The rows come from 6 hidden closed curves, with some noise, and rows from the same curve form a group. Each curve winds through 6 dimensions. The rows are also pushed far along 5 directions, which tell nothing about the answers.
In the rows, 128 means zero.
Some rows, each with its group after it:
[118  97 139 103  90 114 107 139  99  79  39 150  86 143 108 143 143 134
 109 177 108] | Y
[114 145 130 146 142 120 118 120 133 142 217 114 147 114 107 143  93 128
 149  57 128] | N
[119  91 123 108 135 128 152 133 132  93 108 146 129 144 131 141 100 138
 123 139 119] | N
[ 91 127 187 109  70  63 103 134  72  72 104 118  66 150 131 113 148 117
 133 129 121] | Z
[121 171 109 186 166 119 121 109 168 155 217 104 181  80 122 128  69 111
 123  50 146] | Q
[189 149  85 187 118 139  47  78 135 125  92 138 129 157 164 121 123 124
  30 228 109] | W
[140  81 168  84 111 148 160 160 121 119  29 142 106 142 158 104 195 116
 163 195 143] | Y
[117 101  96  96 157 191 219 142 161 181 103 108 162 115 134 139 129 134
 138 158 122] | Y
[163 165  83 160 152 176 133 115 196 204 125 156 168 111 153 136 134 142
  84 158 134] | W
[103 146  84 108 141 125  98 128 103 106 149 144 106 122  67 174 101 152
  84  91  74] | U
[122 132 163 162  88  86  77 105  89 102  76 101 100 150 147  87 153 112
 111 176 158] | Q
[ 98 153 184 140 141 112 144 150 143 187 193 114 142 110 150 121 175 138
 185  78 144] | W
[154 125 118 148 139 124 114 124 124 109 107 126 140 129 140 104 120 121
 135 141 145] | U
[112 155 107 131  99 132 128 117 141 149 157 148 118 132  95 176 102 160
 110 118  96] | Q
[141  57 135  66 133 169 187 138 136 140  99 128 140 150 172  99 131  98
 136 146 162] | N
[ 90 102 103  93 112 138 149 123 116 103  88 141 108 150 108 164  89 150
  86 156  84] | Y
[ 97 164 144 142 162 113 157 129 137 146 162 101 141 103 140  94 128 115
 156  79 157] | Q
[142 180 143 190 134  83  53 113 125  96 115 139 126 111 143  90 130 112
 115 118 151] | Z
[140 193 105 183 169 161 119 122 179 210 156 128 165  96 143 136 158 147
 114 144 113] | U
[175 132 148 144 176 138 106 139 137 132 145 121 161 113 193  66 148  81
 154 117 148] | Z
[182  89 176 150 112 112 105 125 146 124 150 131 156 139 198  87 134  87
 147 128 183] | Y
[129 114 143 133 164 155 176 138 154 197 177  80 166 109 155 120 166 114
 150 123 148] | W
[ 98 100 122  84 137 111 137 133  88  85 156 125  99 143  77 151 111 140
 132  77 116] | Z
[190 133 122 188 148 123  76 118 159 133 177 113 184  86 158 102  97  74
 120  91 161] | W
[122 140  81 153 116 157 131 101 141 167  77 115 130 137 112 154 132 159
  68 209 110] | Q
[ 84 130 108 119  77 109 130 117 118 108 114 131 104 130  85 177  73 150
  90 128  92] | Y
[145  83 184 121  87  98 100 143 128 109 109 145 117 132 157 122 156 101
 123 135 156] | W
[142 130 128 135 120 108  81 119 101  99 147 136 117 144 118 125 117 131
 129 110 124] | Y
[ 84 146 154 122  92  65 105 119  73  63 111 109  76 141 112 109 111 121
 122 111 123] | Q
[ 78 191 146 168 124  78  92 108  86 119 143  93  94 131  98 118 146 147
 125 118 121] | Q
[154 149 137 164 109 113  66 118 134 117  76 145 123 127 175 106 142 107
  77 185 115] | Z
[110 158 160 140  93  88  84 113  79 103  75 109  84 145 135  81 160 115
 126 155 147] | N
[131  71 137 110  96 123 109 116 112  96  84 148 101 180 147 154 134 143
  70 203 103] | U
[128 112  60  85 140 178 158 133 113 127 105 144 119 146  70 175 111 174
 122 152  79] | N
[134 127  91 111 111 130 108 121  94  98 110 135 108 148  98 140 100 144
 114 136 100] | Y
[130  68  87  69 153 167 166 124 139 120 129 156 137 156 128 149  85 135
  88 121 122] | Q
[ 95 127 133 101 149 127 177 137 120 133 118 106 121 123 126 108 139 122
 142 113 146] | Q
[ 74 146 145 108 102 120 165 137 139 161  95 144  90 133 101 163 174 170
 113 148 124] | Z
[ 98 129  86 126 125 134 115 103 120 116 136 151 110 162  89 186  89 181
  74 147  74] | N
[113 102 137  73 118 121 153 158 105 126 189 117 117 111  82 153 124 119
 168  41 127] | W
[146  97 144  83 112 122 167 141 112 117 123 124 124 146 161  81 127 104
 168 101 176] | Y
[130 172 120 171 141 110 103 104 160 129 157 158 144 125 144 119  89 136
 109 100 145] | Z
[137 132 152 127  89  96  92 127 126 112 147 150 107 126 124 133 128 113
 110  99 141] | W
[ 87 168 170 113 130 113 174 149 147 167 161 137 120 113 140 116 157 138
 174  76 146] | U
[107 154 107 123 131 138 167 138 155 164 165 134 141 100  91 158 109 150
 146  76 127] | U
[143  71 156  92 114 127 118 138 118 103 109 146 114 157 170 127 144 108
 104 158 117] | U
[155  59  98 115 140 158 123 117 130 126 112 117 148 147 144 148 117 120
  64 180 113] | W
[110 133 142 109 154 167 214 145 142 198  97  84 143 116 149  92 192 125
 178 159 162] | N
[154  85 169 121  91 115  93 134  97  99  74 129  96 156 142 115 185 115
 131 189 139] | Q
[113 135 136 137 133 135 158 131 141 184 172  81 138 106 113 145 166 124
 129 119 136] | W
[ 61 142 126 120  82  90 131 118 105 113 125 113  91 121  64 169  98 148
 101 101 114] | N
[ 45 135 158  82  82  84 137 140  77 112 141 113  59 139  72 178 148 155
 111 105  78] | U
[ 82 197 160 149  89 101 133 121 121 155 104 133  91 142 131 122 165 166
 149 156 121] | N
[186 100 125 138 142 133  68 125 150 101 146 172 155 126 167 122  97  96
  96 114 128] | Z
[ 86 124  63  76 125 133 174 118  90 117 125 110 105 147  74 151  77 159
  98 103 107] | Y
[122 159 105 154 138 103  79 120 133 103 125 151 126 101 101 140 100 127
  82  96 120] | Z
[162  72 127 103 133 151 139 140 111 116 122 109 135 143 145 123 141 111
 142 157 121] | U
[133 146 171 171  96  62  57 109 127  71 114 163 107 139 153 102 112 114
 105 119 160] | Z
[106 118 162 130 110 129 157 125 133 162 104 127 109 165 147 142 188 168
 131 196 131] | U
[ 99 145 136 124 136 104 127 142 114 123 165  98 127  90 106 130 118 107
 133  69 117] | Z
[ 66 127 161  94  84  75 146 134  65  83 110  95  67 147  97 125 137 132
 141 117 120] | Z
[122 153 136 158 121  95  85 124 116 126 204 112 143 111 123 132  91 122
 144  62 116] | W
[152 118 178 184 147 106  83 124 163 145 106 135 158 118 203  89 171 102
 103 162 173] | W
[118  87 187  70  64  70 112 145  59  57 126 112  56 149 106 115 157  89
 140  98 145] | W
[110 128 178 144  75  74  90 123  81  92 133 103  87 154 127 128 149 130
 141 147 115] | U
[120 170 122 142 176 136 151 128 133 162 164  97 154 101 133  83 133 115
 173  75 163] | Q
[132 123 139 156 138 136 139 117 160 172 149 108 161 125 175 120 138 116
 103 151 142] | W
[135 146 169 146  93 115 123 123 135 148 103 123 125 131 169  87 155 107
 153 151 164] | N
[151  97  76  85 162 183 198 122 141 164 116 123 156 154 160 105 114 133
 118 149 149] | Y
[113 122 118  99  85 130 129 135 108 119  33 136  85 141 120 144 160 139
  78 205  94] | U
[ 91 171 173 147  70 108 149 116 126 173  94 107  96 147 153 114 180 148
 139 187 138] | Q
[116 105  99  71 129 151 157 126 123 128 141 142 126 138 112 133  80 124
 117  83 132] | N
[117 155 138 121 135 136 139 129 107 141  76 131 100 156 142 100 184 154
 150 181 126] | N
[158 115 164 129 109 103  80 129 118  91 149 143 125 141 180 103 114  91
 128 117 123] | U
[127 143 155 138 132 131 138 134 164 158 136 156 143 121 157 120 141 132
 146 116 148] | Y
[158 164  92 158 126 149  98 107 148 152 158 147 145 135 138 143 101 143
 107 143  97] | Z
[127  99 141 112 101  85  90 129  76  48  97 112  98 136 131 107 106  92
 108 125 121] | Z
[108 105 168 101  89 117 153 147 110 109  29 127  95 138 146 107 174 121
 143 192 137] | Y
[134  69 177  78 111 123 148 162 114 111 130 113 119 123 153 116 155  83
 153 114 133] | U
[114 157 165 160 129 120 136 131 126 163 177  83 141 115 138 116 158 125
 183 117 131] | Y
[120 113 212 147 105  50  70 122 104  64 135 132 105 138 169  77 133  84
 137  91 182] | Q
[ 78 192 145 158 142 139 168 111 160 206 107 122 126 139 161 113 179 167
 121 177 137] | N
[115 180 116 139 147 163 192 130 162 195 120 114 140 120 152 120 162 149
 147 170 116] | Q
[186  99  93 167 160 128  69 109 126  71 143 121 171 116 139 109  61  88
 110 114 134] | N

New rows, each followed by its group:
[113 169 156 147 102 108 141 138 122 148  90 109 106 111 116 111 184 134
 161 150 150] | Z
[184  89  96 147 159 150  77 101 157 116 171 160 177 137 154 128  65 108
  85 105 144] | Q
[ 60 127 131 102 110  94 125 136  80  72 101 116  83 122  66 158 106 140
 122 107  88] | Y
[136 111 151 122 103 130 159 131 143 140  89 130 129 144 176 106 145 121
 137 175 148] | U
[ 68 171 123  96 132 123 182 142  88 153 130  87  96 116  73 119 159 152
 176  89 133] | Q
[138 194 130 152 166 157 144 129 160 200 155 132 155 108 153  85 161 132
 178 103 161] | N
[ 98 119  98 119 128  86  71 115  74  47 123 122  93 132  75 153  80 127
  61 101  87] | Z
[ 86  98 146  88 104 145 165 146 125 143  89 138  98 142 102 177 165 161
 128 171  96] | Y
[132  63 115  83 134 130 134 134  94  72  58 138 104 161 123 127 135 129
 100 169 127] | U
[104 136 200 146 124  85 124 143 123 105 152 104 133 105 160  88 130  89
 190  85 150] | Y
[132  91  59  85 144 185 214 119 151 183 139 112 160 141 122 151  95 149
 100 138 134] | Y
[153 138 121 155 154 131 109 117 141 124 101 150 140 142 160 102 135 137
 120 156 145] | U
[126 112 154 113 142  94 114 142 113  83 136 139 125 117 129  99 115 101
 148  62 167] | Y
[164 101 134 111 116 135 129 131 129 104  80 162 119 155 153 105 140 124
 138 160 156] | Z
[145  78 163 101 117 134 156 140 142 106  56 160 123 156 186 100 152 118
 138 183 155] | N
[131 137 122 152 105 116  73  96 128 120  81 162 111 157 138 127 125 144
  66 170 138] | Q
[ 97 104 114 105 113  96 106 127  71  76  88 106  95 141 100 133 112 129
  90 134 104] | W
[112 143 125 127 128 121 152 144 125 155 177  83 139  80  85 140 130 113
 153  65 139] | W
[141 103  76 138 117 121  72  91  95  78 103 122 126 147 105 131  58 119
  58 139 122] | Q
[128 136 115 128 186 186 184 138 172 186 121 128 171 114 164 114 143 134
 154 152 123] | Y
[109 175 142 140 151 111 167 125 128 165 179  91 143 117 153  77 133 121
 177  74 172] | Y
[ 89 125 133  90 104 102 126 123 102  96 129 143  96 142 103 131  93 129
 115  82 131] | N
[146 159 125 162  99 101  85 117 134 108 159 143 131 114 118 133  87 120
 131  91 130] | Z
[158  66 129 126 120 123 108 117 132 101 116 124 146 139 166 121 102  90
  75 152 139] | W
[110 139  71 113 108 154 158 113 117 139 112 113 115 144  93 168  99 160
  92 171  75] | Q
[142 185 135 174 154 115  99 116 127 143 152 113 146 114 151  72 134 112
 162  99 162] | Q
[152  67 154 122 133 138 147 134 141 102  65 146 135 162 188 111 151 124
 129 208 139] | N
[118 159 178 181 110  70  59 112 107 105 170 125 107 145 137 123 146 139
 135 120 126] | U
[113 164 136 167 153 109 131 127 134 147 178  85 151  92 122 115 126 117
 153  86 140] | U
[100 103 150  80 109 145 214 160 130 157 124  97 130 112 121 130 144 120
 190 116 135] | Y
[105  96 168 116  95  98 114 135 102  74  80 124 101 140 139 121 124 110
 129 156 116] | Y
[ 92 119 155 133 100  67  73 123  56  56 114  94  78 135  77 130 134 121
 123 113 121] | N
[113 131 142  79 159 151 187 158 143 177 150 139 128 119 132 117 177 133
 166  86 152] | W
[149 122 128 153 105 126  75 108 154 128 115 170 129 149 164 153 117 135
  55 181 100] | U
[117 210 149 180 115 113  89 106 123 177 161 104 125 118 134  96 156 130
 151 115 145] | N
[162 135 199 176  89  78  51 129 105  97 134 122 113 136 166  96 170 100
 159 146 143] | U
[121 151  89 126 173 145 142 117 127 134 206 111 152 125 115 130  79 132
 136  72 105] | Q
[169  84 114 107 132 141 147 135 153 103 157 151 161 117 130 123  71  99
 150  71 163] | Z
[106 187 108 177 170 129 105 101 148 154 133 144 136 133 133 127 130 166
  94 143 120] | N
[155  86 143  96 107 118 127 143  92  77 138 104 130 122 130  91  96  75
 182  80 153] | N
[139  96 119 139  90 102  86 109 120  77 139 137 128 140 125 153  62 116
  82 125 110] | U
[100 127 116 136 114 125 128 102 120 135  99 113 115 151 127 135 123 144
  78 174 123] | Q
[105 133 136 125  98  97 126 120  86  99 144 101  96 147  99 135 119 139
 144 120 119] | Z
[102 148  91 103 136 153 187 124 147 174 123 138 132 136 123 137 115 162
 115 125 131] | Y
[188  73 112 126 160 151 125 116 161 101 125 164 175 153 202  92  74 101
 110 139 157] | U
[ 95 161 139  93 108 147 192 161 119 187  92 105  98 111  99 135 207 151
 174 150 119] | Z
[114 160 123 135 149 124 173 135 135 144 166  98 146  95 106 108 115 120
 183  64 162] | Z
[130 164  52 145 139 180 135 101 135 188 139 123 138 151 100 175 120 190
  90 185  73] | Y
[ 97 117 190 153  79  55  86 128  95  71 134 109  95 126 108 137 130 117
 142 111 136] | N
[168 103  86 123 160 152  91 105 124  95  75 159 139 156 161  96  98 114
  71 165 137] | N
[147  62 142  91 147 120 106 143 124  56 144 167 140 128 139 123  75  92
 134  66 137] | Y
[140 163  97 185 155 138  82  98 148 145  98 148 133 140 135 138 147 160
  63 195 114] | Z
[ 88 120 127 131 124  96 130 118 132 102 165 120 135 111 105 147  63 120
 103  67 131] | Y
[ 93 154 141 101 150 156 199 135 156 195 148 132 135 130 148 113 153 145
 162 106 150] | N
[ 99 151 167 160 103  89  95 133 119 112 161 111 122  99  98 146 122 123
 154  90 116] | Y
[125 126 112 144 109  96  76 116 113  79 124 147 108 124  74 162  99 139
  89 108 122] | Z
[192 134 153 188 141 132  79 110 152 151  90 119 144 132 200  75 198  90
  93 214 168] | W
[160 176 110 160 163 149 126 124 169 163 128 150 160 108 161  95 130 125
 138 124 150] | Z
[119  82 104 100 109 110 106 118 102  62  60 146  97 146 102 143  96 124
  56 152 124] | Q
[144 112 130 144 124 121  73 111 127 109 112 151 119 155 156 138 131 131
  65 177 103] | Z
[106 139 167 120  89  82 103 138  99  79 130 143  77 138 106 149 143 135
 132 122 100] | Q
[112 127 106  59 131 145 174 149 106 142 180 121 105 122  74 152 129 133
 150  59 117] | W
[131  55 156  62 104 136 183 155 128 103 101 137 114 141 144 130 137 105
 143 135 142] | Q
[167  82 139  67 113 148 157 158 124 121  80 150 119 136 156  99 156  99
 149 138 156] | W
[120 141  85 125 107 136 103 114 123 142 161 140 113 133  75 190 105 162
  80 118  83] | W
[ 75 124 149 105  72 113 164 123  93 132  61  96  73 162 119 139 173 152
 111 209 109] | Q
[158  99 151 160 136 117  89 128 148 103 115 136 157 108 155 114 118  92
 122 129 152] | Y
[184  64  81 113 161 176 144 124 154 118  87 136 172 134 170 118  95 100
  84 175 133] | U
[114 103 128 102 166 159 188 139 142 161  98 117 134 135 143 121 175 136
 125 163 142] | Z
[122 114 144 140 111 111 116 119 134 106 152 126 141 129 148 130  82 111
 123 113 123] | Y
[ 67 171 173 161  79  64 100 105 106 118 127 111  85 143 124 128 137 143
 106 137 130] | Q
[158 171  86 204 140 117  71  95 159 123 157 146 166 111 125 135  65 138
  97 111 130] | U
[161 155  99 161 158 147 122 102 169 164 189 116 161 110 145 119 111 102
  86 110 148] | W
[138 153  94 149 173 141 119 131 149 146 175 123 163  88 105 137 105 124
 128  76 124] | U
[ 91  67 175  82  73  65 116 133  51  41  72  99  68 153 108 107 129  96
 120 123 153] | Q
[ 80 154 125 136 114 133 149 114 140 154  96 133 115 146 133 152 131 166
  99 181  94] | Y
[ 85 203 152 169 106  78 105 105 116 153 193 116 107 140 124 125 129 160
 137  90 132] | Y
[126  80 137  67  89 148 188 138 117 132  74 124 108 157 147 117 141 121
 139 170 140] | Q
[110 118 152 113  99  87 153 131  94 113 146  82 116 129 127  95 123 106
 158  85 171] | Y
[207  63 144  94 136 179 149 148 156 143 118 156 161 141 187  96 153  93
 171 147 168] | Q
[149 112 165 112 114 133 163 146 133 142 138 109 138 126 171  93 151  95
 184 126 154] | Z
[109 140 150 118 100 110 124 130 132 128 101 164  99 145 141 135 145 147
 112 145 122] | U
[126 198  81 154 148 154 123 112 167 176 182 162 144 118 104 164  99 171
 113 102  94] | Q
[129 165 125 184 138 106  62  94 117 117 156 125 124 146 137 126 120 141
  92 145 108] | Q
[176 111 166 127 148 135  91 142 142 125 124 156 139 130 198  90 167  90
 127 143 137] | U
[ 98  90 142  97  80 127 180 127 116 156  68 108  95 161 128 145 179 153
 102 202 143] | Y
[ 99 137 151 140 145  90 116 132 108 107 158 100 123 112 118 118 130 115
 133  86 134] | U
[137 142  96 155 137 135  99 101 109 128 122 113 127 153 133 125 122 147
  97 173 106] | Y
[143 100 130 104 114 144 125 119  96 119  43 116 105 163 159  85 165 113
 111 205 144] | N
[117  90 155 133  81 108 119 114 125 110  53 144  98 172 153 142 157 149
  80 224 130] | U
[ 99 158 157 144 111 129 138 123 125 180 123 126 100 163 133 148 205 186
 138 194 109] | U
[122  62  87  69 176 159 167 144 144  99 145 151 157 112 100 156  61 116
 111  61 127] | Y
[ 82 107 155 113 103  92 104 138  86  65  72 124  84 131  95 145 131 128
 117 145 101] | Y
[125  59 156  50 137 156 200 155 131 128  80 150 119 159 173 104 161 120
 151 150 153] | Y
[204  96  93 135 183 159 105 119 143 112 135 125 177 122 177  80 104  75
 102 129 155] | W
[159 152 173 159  98  95  59 113 111 116  97 143  92 159 176  90 190 114
 105 185 143] | W
